There are 4 nested groupings, the coarsest first. Each group lies inside one group of the grouping before and may be the whole of it. The rows also spread widely along 15 directions, which tell nothing about the answers.
(in the rows, 128 means zero)
Known rows, each followed by its group in each grouping:
[132 134  91 122 120 125 163 205 132 113 138 154 139  83 207 170  94 121
 186 149 131 123 159 121  42]  q564 q3 Gitur robap
[175 103 133 132 187 132  79 175  97  83 138 115 152 134  91 114 153 164
 109  64 127 146  93 123 149]  q299 q479 Lemik Nugut
[113 120 134 109 181 189  90 145 127 109 117 103 115  84 135  82 156 116
 117  94 116 142  99  79 114]  q299 q479 Moki Povo
[135 131 112 147 162 130 125 162 104 128 139 122 167  98 113 120 195 107
 118 107 164 122 109  87 158]  q299 q753 muzu Ritem
[134 143 159 156 127 109 177 142 113 167 123 159 141 139 128 125 143 150
 198 115 126 115 155 125 129]  q564 q3 nat peku
[109 147  83 132 136 166 201 217 109 126 103 119 132 128 116 137 153  86
 130 112  86 161 126 105 141]  q564 q3 fuz Fem
[135 103 145 129 161 109  44 136 116  72 142 158 130 102 156 107  97 120
 117 111 153 122  84 150 135]  q299 q479 Lemik Mis
[143 147  82 132 127 110 182 166 109 129 126 120 102 161 111 147 156 132
 170  92  99 179 143 133  78]  q564 q3 fuz fov
[136 101  68 152 117 113 142 146 165 125 128 161 118 100 142  78 100 113
 140 120  83 100 133 111 164]  q299 q729 tor paf
[106 176  88  94  81 143 195 137 134 165 174 106 143 151  74 177 109 146
 109 154  91 112 162 140 151]  q776 q13 koz depu
[137 168 121  92 112 157 118 135 135 136 163 115 103 137 121 187 110 113
 137 130  82 131 135 115  82]  q564 q593 luk kosu
[133  80 124  98 130 138  89 119 146  99  80 142 131 116 152 128 112  89
 137 137 150 130 147  97 127]  q776 q13 Pamo mufev
[129 116 142 116 150 150 126 140  87 111  91 117  83 107 148  95 100 142
 130  97  98 174 124 116  96]  q299 q753 gona nesep
[ 94 148  99 106 103 157 178 154 146 136 181 113 142 124  98 159 107 172
 139 148 104 107 155 141 116]  q564 q593 vepun toriz
[114 103 101 141  97 151 151 162 106 156 135 172 161  41 171 171 149 132
 159 162 152  84 129  56 138]  q776 q13 nali zem
[155 109 138 126 152 176 153 178 106 100  81  80 135 112 112 108 134 189
  98 113 119 172 129 109 113]  q564 q74 kiv mugu
[173 112 115 137 161 136 102 134 158 116  97 111 151 128 122  71 147 130
  75 122 118 122 136 103 161]  q776 q4 minev fiz
[165 127 123  92 103 144 164 115 139 160 110 132 110 160 112 146 103 117
 164 119  87 123 196  92 118]  q564 q593 luk limub
[ 85 105 149 123 147 146 128 138 100 121  90 136 115 117 132 112 124 134
 143 104 129 142 147 127 128]  q299 q729 tor dori
[130 128 130 147 137  89  96 129  33 125 114 142 117 133 148 174 169 134
 114  98 169 164 120 136  95]  q776 q13 Pamo nub
[106  95 149 137 122 128 117 141 146  75  87 110 116 120 131 122  79 164
  99 151 110 173 115 163 124]  q299 q753 Ponav bap
[ 49 139 152 171  79 111 173  70 128 195 135 140 121 109 109 133 163 154
 142 163 133 107 142 128 163]  q299 q753 muzu sirig
[188 124 118 144 120 130 109 134 121 123 114 130 108 103 135 117 119 103
  97 127 102 139  94  95 151]  q564 q74 miz Seg
[ 99 127 113 153 129 159 139 153 131 132 112 115 115 126 115 102 133 155
  80 121  54 137 120 125 154]  q776 q4 minev lim
[ 47 102  79 139  90 144 161 132 101 138 123 125 130  95 123 158 150 116
  59 155 141 117 154 117 175]  q299 q479 fod mopug
[ 91 100 111 119 170 119 130 169 102  96 118 122 169 142 119 141 176 126
 136  89 193 140 167 141 105]  q299 q479 fod Lomep
[160 168 153 107 101 129  77  66 113 164 187 131  87 106 145 172 119 152
 125 129 115 104 126 112  82]  q564 q74 kiv sur
[109 134 151 122 107 136 124 156 155 155 119 157 153 171 141 217 125 105
 164 132  83 106 186 118 108]  q776 q4 bet Relo
[106 112 102 144 119 117 143 133  87 109  81 146 101 103 152  69  96 112
  88 137 126 148 107 137 158]  q776 q13 nali Bas
[141  58 138 119 165 148  87 152 155  77  66 118 148 140 113 112 149 147
 132 104 141 154 139 105 124]  q776 q13 nali Bas
[114 118 111 121 106 111 125 155 108 138 143 189 119 120 183 193 102 114
 174 118 124 100 184 129  85]  q564 q3 fuz fov
[138 145 137  96 106 145 154 129 154 142 151 132 158 106 115 161 108 130
 158 175 142  96 145 110 145]  q564 q3 Gitur robap
[127 148  85 139  92  99 131 123 131 131 145 142  81 136 141 148 112 117
 151 128  74 153 102 139  89]  q776 q13 Pamo nub
[109  87 142 133 100 143 156 109 120 139  78 153  98  81 155 114 120 150
 163 152 135 134 144  92 125]  q564 q3 fuz fov
[ 92 139 129  91 142 148  94  83 111 147 134 107 100 164  99 138 161 125
 111  92 123 134 164 123 109]  q776 q13 Pamo nub
[ 96 110 123 128  96 121 154 130  99 154 100 171 131 133 158 157 104 114
 133 142 121 109 185 126 143]  q776 q4 minev lim
[138 112  61 101 115 149 143 151 172  91 149 126 120 120 103  98  96 117
 133 128  98 124 115 121 141]  q564 q74 kiv mugu
[108 132 165 115 138 131  85  89 131 144 130 119 122 153 129 163 172 140
 140 106 161 122 176 132  71]  q564 q74 kiv mugu
[114 180 134 122 159 111 163 113  92 129 146  77 129 148  91  91 180 158
 114 122 189 163 135 166 100]  q564 q3 nat peku
[100 112 145  79 144 194 107 109 103 117 137  90 134  85 103 110 130 199
  76 142 149 118 138 101 137]  q776 q4 bet Relo
[177 118 139  73 152 142  62 111 154  96 123 160  91 123 162  96  72  76
 160 103 108 117 131 108 109]  q564 q3 fuz Fem
[127 111  98 137 117 143 197 161 163 156  80 101 155 137 133 134 161 147
 147 139 117 136 202  91 102]  q776 q13 Pamo nub
[188 150 121 153 112  60 113  92 171 147 140 128 117 136 175 125 127 122
 146 141 135 123 152 138  71]  q299 q479 Lemik Nugut
[151 132  86 160 136 103 157 169 166 130 125 108 140 155 119 127 158 127
 139 103  90 149 157 123 104]  q299 q753 muzu sirig
[181 143 105 122 152 114 150 170 173 121 136 126 149 152 146  99 115 135
 176 100 118 115 176 135  74]  q564 q74 kiv mugu
[ 75 110 108 112 121 152 135 160 114 111 123 143 138  72 161 154 144 115
 161 152 167 131 113 101  91]  q776 q13 nali Bas
[101  89 139 113 115 139 125 152 102 118  95 169 146 121 145 180 110 108
 128 138 153 112 175 120 156]  q564 q3 fuz fov

New rows. What belongs after each?
[129 139  93  86 153 160 132 139  96  91 154 114  97 114  80  82 124 126
 116  98 117 154  82 126 152]  q564 q3 fuz Fem
[131 144 138 160 112 100 156 154 100 141 161 168 149  82 147 150 128 173
 169 150 150 104 109 138 130]  q564 q3 fuz fov
[102 114 162 133 126 139 137 106  91 127  68 111  70  85 167 105 129 145
 150 132 131 194 116 105  63]  q299 q753 muzu sirig
[130 141 112  76  88 112 181 119 144 118 143 139 129 153  96 171 106  95
 206 163 158 146 141 138 115]  q564 q3 nat peku
[126 153 114 167 131 133 148 186 150 129 123 139 148 120 126 107 131 108
 140 131  70 126  77 121 162]  q776 q13 Pamo nub
[104  98 113 101 120 132 106 154 171  93 121 138 163 152 137 168  99 117
 120 150 133 111 179 145 120]  q776 q4 bet Relo
[110 163 144 155 158 142 120 199  93 131 158 113 180  97 150 174 165 170
  74 130 150 102 147 143 118]  q564 q3 fuz fov
[176 153 115 109 147 112 112  91 177 125 139  75 107 178  84 106 159 167
 140 102 106 166 141 133  69]  q776 q13 nali zem
[166 128 122 151 104  86 136 129 179  96 143 134 139 105 134 120 113 145
 162 181 150 135  88 146 119]  q564 q3 nat peku
[142 125 191 124 141 129  94  84 126 153 104 143 126 152 123 122 131 133
 144 113 138 107 168 118 132]  q564 q593 luk kosu
[106 102  92 173 108  81 125 154  93  87 133 138 123 139  98 191 170 160
 108 129 147 177  93 171 129]  q564 q3 fuz fov
[163 119  98 120 125 113 134  84 158 127 112 126  99 146 105  66 126 111
 113 120 118 131 147 121 161]  q564 q3 fuz Fem
[110 146  74 117 123 144 135 100  56 156 151 136  91  75 123 104 177 103
 119 112 146 134  91  73 138]  q776 q13 nali zem
[140  99 139 135 141 111 161 156  97 120  76 154 160 109 162 115 127 128
 160 138 190 129 173 119 127]  q564 q3 Gitur robap
[ 75 118 108 132 104 144 138 149 151 150 161 158 160  99 138 159 127 148
 136 149 120  66 159 116 142]  q776 q13 nali Bas
[ 94  81 134 135 141 118 154 189  76 113  69 159 168 149 138 158 120 108
 133 104 157 137 194 135 155]  q299 q753 muzu sirig
[156  72  95 141 138 113 115 152 181 103 119 168 125 141 128 122 143 127
 196  91 105 124 145 108 115]  q564 q3 fuz Fem
[136 140 117 132 160 128  89 133  74 129 166 129 135  94 135 136 188 153
 115 102 156 126 106 105 104]  q776 q4 minev lim
[135 132 163 119 130 125  89 100 141 124 110 144 101 112 173 117 104 111
 128 140 133 122 141 130 103]  q564 q3 fuz Fem
[ 51  95 100 157 130 128 157 174  93 114 131 148 133 102 140 125 135 163
 132 114 137 131 135 151 126]  q299 q479 Lemik Mis
[169 151 114 121 133 149 129 138  66 155 156 112 122  88 111 148 168 166
 114 104 120 137 105  73 118]  q776 q13 koz depu
[134 181 146  84 114 123 114  78 129 139 161 130 107 101 133 107  86  74
 141 159 139 119  98 121 137]  q299 q753 muzu sirig
[128 154 106 124 129 155 112 165  71 130 161 121 114  71 141 162 134 109
  91 119 102 138  87  88 130]  q299 q753 muzu sirig
[137 140 108 115 126 151 155 163  81 135 154 149 121  92 125 124  93 151
 130 119  97 110 125 112 151]  q564 q3 Gitur robap
[ 81 133 135 101 160 174 127 172 115  98 136 122 146 114  92 124 137 103
 142 113 125 144  79 121 157]  q299 q479 Moki Povo
[104 106 165  98 123 141 114  69  87 149 124 149 110 102 120 106 107 182
 153 123 149 106 145 115 140]  q776 q13 Pamo mufev
[155 110 134 138 145 101 117  97 127 114  90  96 114 132 122 113 178 139
 135 114 165 187 132 113  88]  q299 q753 Ponav bap
[195 103 110 109 137 136  81 162 146  85 144 121 146 158  86 181 112 139
 104 109  97 132 130 119 141]  q564 q593 luk kosu
[160 104 134  97 167 127 113 130  92  96  98 125 127 155 101 106 136 128
 121  87 162 155 151 130 142]  q564 q3 fuz Fem
[189 147 172  61 158 150 108  82 137 147  98 108 132 150 122  87 107 115
 142 115 144 120 180  92 122]  q776 q13 nali zem
[117 148  55 170  90  96 198 128 113 151 156 153  94 104 117  73 127 112
 135 132 104 126  94 136 161]  q564 q74 miz Seg
[ 59 153 122 120 152 179 174 166  90 148 111 102 111 128 115 112 161 108
 125  94  99 160 133 113 120]  q299 q479 Lemik Mis
[142 170 172  76 127 131 105  94 144 123 135  98 111 107 169 140  99 108
 152 166 164 146 124 129  51]  q299 q479 Lemik Nugut
[149 102 104  95 146 137  92 123 128  92 127 114 112 112 146 124 132 126
 132 117 163 148 146 109  66]  q564 q593 vepun toriz
[162 144 102  94  88 122 162 148  97 123 131 137 120  94 159 185  90 108
 136 172 147 142 141 112 105]  q564 q3 fuz fov
[146 142 101 140 117 127 173 140 129 132 121 113  92 134 117  92 110 142
 128 115  83 158 127 136 112]  q564 q74 miz Seg
[221 145 134 111 129  92  68 109 133 115 147 139 117 151 148 138  84 114
 112 110 121 118 142 138 109]  q564 q74 kiv sur
[100  97  77 117 133 125 142 190  62 120 152 192 147 102 153 151 105 136
 170  89 136  93 155 120 130]  q776 q13 Pamo mufev
[106 127  98 131 105 148 186 165 137 130 120  98 146 123 103 163 158 166
 131 157 113 155 136 111 111]  q776 q4 bet Relo
[165 141 122 119 109  96 167 114 171 140 136 112 146 144 108 133 123 142
 167 148 138 131 160 126 114]  q299 q753 muzu Ritem
[124  95 104  83 173 157  59 118 119 115 121 123 123 132 140 115 156 111
  95  74 149 110 188  92 100]  q776 q13 nali Bas
[ 79 150 152 137 101 112 159  88 127 188  83 158 110 174 136 118 125  84
 142 128 105 112 187 137 148]  q776 q13 nali Bas
[ 84 128 156 142 117 112 130 114 134 127 132 114 140 139 101 144 115 190
 100 146 133 123 155 182 146]  q299 q729 tor dori
[125 172 127 105 133 122 120 139 107 152 186 152 185 118 128 151 120 109
 121 141 163  60 146 132 168]  q776 q13 Pamo nub
[119 153 140 123 136 132 136 127 104 128 152 142 119  94 120 105 128 141
 167 132 137 127  86 127 130]  q564 q3 Gitur robap
[139 130 151 141 162  93  92 134 104 111 118 114 146 132 154 161 175 133
 134 108 186 162 147 137  63]  q299 q753 Ponav bap
[138 169 155 130 122  91 143  74 123 182 137 117 123 153 102 154 183 129
 178 119 151 139 151 121 103]  q299 q729 tor paf
[150 138 159 132 115  98  80  85  95 161 144 159 121 122 156 155 111 113
 100 126 137  94 151 124 151]  q299 q479 Lemik Mis
[ 77 142 147 133 103 118 108  90 156 126 120 122  89 152 130 152 128 100
 125 148 124 153 127 165  91]  q564 q74 miz Seg
[134 121 160 142 121 110 153 138 163 133 121 151 172 144  98 116 107 170
 190 141 116 104 127 144 167]  q776 q13 Pamo mufev
[192 127  99 131 113 122 118 157 151  95 141 102 126 100 148 160 109 159
 111 158 112 149 119 116  74]  q564 q593 luk limub
[125  94 106  90 134 158 115  80  80 122  92  99  87 100 107  96 157 138
  99 114 154 167 126  78 128]  q776 q13 Pamo mufev
[152 139 125 110 159 166  78 152 124 119 159 106 156  92 118 142 153 115
  73 112 121 103 109  87 154]  q299 q479 fod Lomep
[165 116 114 126 149 146 134 188 127 104 159 132 188 124  62 141 150 134
 133 110 139 112  96 110 197]  q564 q74 miz Seg
[152 151 178 107 138 133  90  91 141 106 107 104  98 131 119 105 109 129
 114 144 126 161  99 141 120]  q564 q3 fuz fov
[125 177 175  59 134 172 116  91  80 141 159 103 122 100 112 112  73 175
  90 146 139 109 130 134 139]  q776 q13 nali zem
[171 154 156 145 129  95  88 101 121 162 154 140 124 132 153 159 139 161
 112 119 129  97 170 133 104]  q564 q3 fuz fov
[ 95 153  92 130 138 129 155 133  75 135 142 116 113  71 167  77 141 115
  96 132 168 131 118 123 112]  q299 q479 Lemik Nugut
[ 88 185 143 128 147 116 183 130 119 165 163 152 151 128 131  66 119 138
 163 124 152  76 165 168 146]  q564 q3 fuz Fem
[123 143 164 130 173 180 111 165 135 111 104  67 126 112 124 110 152 154
  92 114  97 170 102 113 102]  q299 q479 Lemik Mis
[111 147 120 150 158 121 156 170  76 149 117 134 154 155 124 137 184 103
 132  88 154 132 166 127 124]  q564 q593 vepun toriz
[136 117 171 118 113  91  83 112 165 106 145 182 151 134 144 150  67 104
 180 153 143  96 115 159 150]  q299 q479 Lemik Mis
[160 115 153 165  91 117 127 155 100 117 122 160 121 107 124 179  93 165
 137 150  83 141  78 127 151]  q564 q593 luk limub
[ 99 125  63 159 112 135 214 173 106 131 113 140 134 108  88 113 183  89
 168 134 133 156  82  93 167]  q564 q593 luk kosu
[137 169 136 142  96  94 130 115 183 130 142 133  98 134 155 129  87 102
 165 160  83 143  90 156  91]  q299 q479 Lemik Nugut
[102 152 115 134 175 170 159 199  80 135 133  94 146 109 135 101 140 163
  75  84 101 122 160 124 124]  q299 q479 fod mopug
[167 117  44 106 148 103 114 129 152  80 131 105 108 108 141  88 150  61
 130 121 162 172 107 103  89]  q299 q753 gona nesep
[105  92 107 155 108 123 102 119 119 114  76 148 110  91 172 107 121  90
  83 156 134 134 112 110 154]  q776 q13 Pamo nub
[127 121  76 139 122  85 144 108 103 123 129 135 107 137 115 125 194  91
 149 116 182 162 126 120 111]  q564 q3 nat peku
[117 138 154 117 149 151  99 107 100 132 124 118 126  74 146  92 128 109
  83 139 155 116 112 104 157]  q299 q753 gona nesep
[149 142 141 150  70  87 174 108 149 143 103 152  99 156 118 168 126 107
 220 152 106 174  94 132 102]  q564 q74 kiv sur
[173 115 162 103 160 154 113 165  96  80  94 102 131 100 140 126 105 168
 105 129 147 168 119 123 106]  q564 q3 fuz Fem
[139 127  98 108 132 115 103 146 162  91 150 123 163 139 115 141 116 117
 118 144 146 118 126 146 135]  q776 q13 Pamo nub
[132 112  85 155 170 106  68 147 112  75 160 133 106 116 135  94 160 143
 118  80 138 149  84 147  83]  q564 q593 vepun toriz
[140 157  95 106 116  96 107 100 196  88 175  97 114 165  95 138 116 127
 133 154 133 147 116 178  77]  q564 q593 luk kosu
[142 113 171 101 105 111 116  85 126 120 106 139  95 178  94 137  66 142
 144 119  95 150 135 158 150]  q299 q479 Lemik Nugut
[ 99 108 102 145 108 122 151 144 130 127 155 111 166 115  90 177 154 180
  95 150 145 120 148 139 157]  q299 q753 gona nesep
[133  94 100 129 103 117 178 143 134 106 137 167 120 110  91 105 103 172
 203 131 114 133  98 127 159]  q564 q3 fuz fov
[166 174 130 127 145 133 122  98 138 157 151  86 130 115  98 108 185 113
 110 122 128 138 107  88 136]  q299 q753 Ponav bap
[ 94 122 144 142 166 150  57 160 128  78 127 106 121 146 105 124 127 168
  69  97  79 153  85 168 127]  q776 q13 Pamo nub
[171 160 120  95 117 128 113 120 138 120 137  81 122 119 134 185 153  87
 119 156 151 169 109 101  77]  q299 q479 Lemik Nugut
[136  85 109 188 130 103 131 171 125 117 105 139 160  98 143 133 158 152
 105 127 139 126 135 110 150]  q299 q753 muzu Ritem
[114 122 120  99 140  96 123  94 127 112 108 131 117 204  97  86  94 127
 123  98 134 138 182 185 138]  q776 q13 Pamo nub
[157 146 122  87 112 152 130 156 143  89 149 118 127 148  82 140  58 129
 115 136  80 137  96 152 160]  q564 q74 kiv mugu
[146 171 162  99 164 143 106 120 132 121 169 125 123 117 125  72  95 148
 160 111 123 110 107 141 105]  q564 q593 vepun toriz
[166 148 135 114 111 120 159 179 107 115 140 131 170 119 125 200 110 135
 133 163 151 133 129 136 137]  q564 q3 fuz Fem
[143 134 180 108 157 139 125 139  96 113  88 114 129 143 132 132 142 139
 169 104 163 168 138 129  73]  q564 q74 kiv mugu
[ 95  86  81 113 131 152 174 192 122  78  92 148 115 140 100 108 113  91
 168 107 106 169 114 124 152]  q564 q3 nat peku
[148 167 143  70 152 161 140 161 104 102 149  87 141 115 120 140 107 140
 121 139 156 147 133 133  94]  q564 q3 nat peku
[136  79 120 141 119 134 154 164 164 104 101 135 143 138 112 112  90 167
 132 127 103 125 159 141 150]  q564 q74 miz Seg
[163 131 109 153 117  99 149 171  69 140 145 166 154 124 144 164 109 140
 117 119 131 103 156 133 148]  q564 q593 vepun toriz
[102 135 121  88 145 128  83 105 131 105 117 116 101 169 117 132 137  85
 118 104 133 155 140 142  94]  q776 q13 nali Bas
[138  46 107 166 120  76 135 148 142  88  77 159 136 127 154 121 107 156
 154 126 147 149 162 145 120]  q299 q753 gona nesep
[122 135 162 137 125 142 156 157 121 160 134 139 179 131  79 169 141 152
 147 125 112  98 143 116 198]  q299 q729 tor dori
[126 165 157 100 155 122  93 110 132 144 150 117 119 159 133 131 106 139
 126  94 111 109 187 159  93]  q299 q729 tor dori
[ 89 159 146 113 102 111 151 131 130 149 136 152 126 120 189 161  77 109
 162 153 131 104 178 156  74]  q299 q479 fod Lomep
[185  94  83 148 142  93  96 139  78 137 133 155 142  87 172 149 165 109
 104  99 171 109 163  77 128]  q299 q753 gona nesep
[145  95 118 149 105 104 140 116 141 139  96 145 126 131 162 129 122 151
 132 130 142 115 197 127 102]  q564 q74 kiv mugu
[112 154 154 101 151 139 151 144 133 136 123 123 139 171 125 128 110 135
 168 109 128 122 193 153  83]  q564 q593 luk kosu
[ 75 113 157 140 115 151 121 141 182 109  98 117 119 161  95 155 112 130
 125 138  59 157 112 152 145]  q299 q479 Moki Povo
[210 161 185 118 148 133 105 135 100 147 146 116 155 106 117 149 125 154
 126 120 125 117 114  88 146]  q299 q753 muzu Ritem
[129 116  86 149 108 123 189 167 151 108  92 135 119 162  81 111 140  95
 176 115  88 175  94 128 152]  q564 q74 kiv mugu
[156 133 161  91 147 148  88  94 119 139 149 127 157 150  56 137 156 143
 121 111 132 108 116 103 190]  q776 q4 minev fiz
[101 125  92 177 105 105 195 146 103 159  95 132 124 111 147 125 167 148
 147 134 127 151 143 116 107]  q776 q13 Pamo mufev
[ 93 136 136 122  74 124 156 117 123 143 151 159  94 120 142 178  77 156
 183 154  99 125 136 149  86]  q564 q593 vepun toriz
[ 87 136  84 120 145 143 121 176 113 122 141 144 168 104 150 127 144  76
  93 125 159  92 147 118 147]  q776 q13 koz depu
[141 137 124 134 136  92 105  95 150 128 136 159  82 137 162  70  98 132
 161 102 106 116 149 154  91]  q564 q3 fuz fov
[152 131  83 155 127  77 112 128 127 110 175 170 107 116 134  98 130 110
 165 102 133 122  83 145 118]  q564 q74 miz Seg
[126 138 152 100 139 172 116 125 128 122 120  96 139 134  77 153 166 110
 119 135 136 146 112  98 144]  q564 q593 luk limub
[171 146 159 110 159 105  42 142 124  94 126 156 125 164 164 144  79  99
 119 102 101 129 125 161  98]  q776 q4 minev fiz
[154 172 119 112 140 140 133 128 101 124 152 111 112 102  97 108 154 112
 126 127 131 151  69 108 143]  q564 q3 fuz fov
[132 138 124 169 140 118  88 180 137 100 150 136 155 155  97 173 150 115
  95 114  91 128  90 152 158]  q564 q593 luk limub
[130 161 149  64 153 153 122  90 114 133 143  94  99 160  94 112 125 145
 123  99 132 142 167 141 101]  q564 q3 fuz Fem
[149  60 105 194 105  88 130 132 153 122  81 177 128 107 176  89 103 150
 123 140 117 100 169 121 147]  q564 q593 luk limub
[152 152 136 103 145 104  77 129 156 112 179 160 152 138 134 127  88 118
 171 118 125  85 118 152 123]  q776 q13 Pamo mufev
[ 78 138  79 116 146 167 147 159 112 129 138 111 124  94 119 124 190  79
 129 105 130 141 108  83 120]  q299 q479 fod Lomep
[142 141 128 115 155  88  96 140 176  78 157 136 151 174 111 115 114 108
 157 121 156 126 128 186 114]  q564 q3 nat peku
[157 101 123 155 132 108 100 113 157 112  91 139  71 139 151 101 133 133
 147  99  83 164 126 123  86]  q564 q3 fuz Fem
[104 170 162 129 151 113 125 117 113 160 145 134 152 142 115 127 151 116
 140 112 151 100 154 146 148]  q299 q729 tor dori
[115 118  86 162 140 100 142 170  95 129 143 162 151 124 132 122 153 105
 127  98 139 114 127 130 166]  q299 q479 Lemik Mis
[132 187 187 144 131  80 136  60  88 170 122 121 102 139 121  94 135 146
 141 128 152 144 124 163 126]  q299 q729 tor dori
[103 111 143  97 113 165 152 165 108 119 124 145 155 111 109 202 138 120
 190 146 151 134 127  97 120]  q564 q593 luk limub
[ 63 138 108 148  91 104 141 122 122 135 118 136 120 114 169 162 121  81
  89 170 145 134 153 152 121]  q299 q753 Ponav bap
[131  97 142 135 150 129  65 112 144 129 124 155 134 126 152 110 136 143
 120 104 116  91 161 114 130]  q776 q4 minev lim
